The rows of a group lie close to one hidden flat surface of 6 dimensions, which passes through zero. Surfaces can cross.
In the rows, zero is written as 128.
Some rows, each with its group after it:
[153 104 116 141 157 160 144 100 186 118  57 172 127]	(3)
[124 186 128 153 132 103 129 116 126 171 111 120 119]	(1)
[ 96  88 116 137  88 156 100 109 143  84 145 120 132]	(2)
[139 159 149 139 136 123 127 113 119 131 104  73 129]	(0)
[ 79  92 131 146  89 146  86 101 144  96 150 152 123]	(2)
[148 252 108 125 145 124 119 157 120 202 120 123 104]	(1)
[112  69  92 118  98 149 132 136 144  96 156 159 130]	(0)
[181 136 145 124 158 190  99  89 117 115 131  94 155]	(0)
[138 174 147 121 122 171 110 154 126 148 127  43 142]	(1)
[147 117 146 137 152  98 144 142 106 165 177 140 166]	(2)
[ 97 108 144 162 120 120 137 146 179 127  94 118 147]	(3)
[140  84 110 120 158 118 143 129 143  96 124 209 125]	(2)
[160  99 147 156 157 124 176  87 158 179  89 147 154]	(3)
[115 148 121 169  95 116 122  98 126 159 150  65 152]	(1)
[126 120 114 114 146 143 119 123 149 103 100 208 105]	(2)
[119  83 143 128 122  76 157 119  99 135 155 136 134]	(1)
[116 131 149 157 143 162  83 154 166 112 151 114 178]	(2)
[181 114 100 103 120 218 122 103 124 128 151 107 138]	(0)
[132 147 124 107 117 111 118 117  71 130 178 103 115]	(3)
[123 153 130 133 114 132 129 130 134 127  99  76 119]	(0)
[165 115 151 120 148 195  93 128 115 125 181  98 178]	(0)
[167 158 104 101 176 185 120 157 173  98  69 161 112]	(2)
[110 112  87 112  79 148 143 151 138 147 145 126 112]	(0)
[126 112 104 127 127  80 153 121 104 136 150 168 115]	(1)
[144  94 114 141 114  81 176  52  95 123 121 105 124]	(3)
[180 136 102 103 125 159 129  73  82 113 144  87 116]	(3)
[132 191 157 137 135 116 130 148 118 181 117  82 134]	(3)
[149 146 150 110 163 185  99 150 156 130 104 178 126]	(1)

New rows. What belongs after each?
[127  55 144 126 135 168 115 111 151  89 136 168 148]	(1)
[157 113 123 157 172  59 184 151 148  96  94  61 175]	(2)
[123  70 100 117  95 134 143 105 121  93 147 114 124]	(2)
[ 98 107 129 182 104 125 117  72 161 124 121 115 152]	(1)
[113 128  87 125  95  82 157 129 105 106 134  82 107]	(1)
[ 86 103 107 134  86 162  99 105 159  66 107 117 106]	(2)
[ 39 126 166 181  99  67  89  99 124 147 145 185 114]	(2)
[117 121 100 118 130 115 122 115 136  71  94 169  93]	(3)
[132 143 143 149 154 117 150 124 175 156  56 156 126]	(3)
[147 167 146 113 160  77 153 153  82 198 153 172 119]	(1)
[127 145 104 179 130 123 117  80 134 190 171 192 146]	(1)
[ 79  91 119 138  75 139 107  98 128 102 143 132 114]	(2)
[123 154 113 113 113 107 155 110 123 118  65 121  76]	(2)
[184 159 118 101 174 118 164 150 121 152  93 137 117]	(2)
[159 114 109 102 151 118 136  96  87 125 155 202 109]	(3)
[134  94 116 140 102 108 161  76 106 113 132  65 136]	(3)
[ 82 103 144 157  98 128  91 112 130 117 163 126 140]	(2)
[147 199  73  91 140 116 135 170 113 140 126 165  81]	(1)
[121 141 132 130 161 168  83 145 170 107 106 206 122]	(2)
[161  82 105 143 118 132 169  44 131 107  93  86 134]	(3)
[ 98 146 142 137 122 159  80 129 149 124 131 149 125]	(2)
[118  98  94 136 124 160 109 113 167  79 115 160 126]	(1)
[155  39  85 101 105 145 165 106 112  86 169 109 144]	(2)
[133  91  89  92 108 154 140 108 125  93 113 167  90]	(2)
[140 135 120 116 138 153 115 131 137 112 116 152 117]	(3)
[130 103 139  86 139 123 139 162 129  74  86 133 105]	(1)
[140 106  88 123 102 198 100 126 135 114 189  94 159]	(1)
[110  81 125 130  98 106 137  99 108 126 168 139 131]	(2)
[128 146 121 104 101 181 109 123 118 145 140 105 109]	(2)
[106  89 123 135  95 126 125 107 123 104 150 114 134]	(2)
[127 121 130 150 166  76 152 136 150 103  91 146 140]	(2)
[191 116 129 123 142 130 162  63  78 173 159 118 141]	(3)
[106 111 123 125 108 180  85 123 143 111 154 156 126]	(2)
[124 145  97 102 121 141 137 162 147 161 116 192  93]	(0)
[144 105 101  99 113 190 109 150 132  96 162 112 138]	(1)
[132 211 151 127 122  91 128 133  86 171 126  68 107]	(3)
[117 167 137 120 116 138 114 124 122 146  98 137  93]	(2)
[104  80 126 158 127 105 153 116 183 102  69 158 131]	(3)
[ 96  94 146 139  82 134 106 110 101 155 213 113 153]	(2)
[149 170 137 137 148 149 133 120 153 149  70 102 120]	(3)
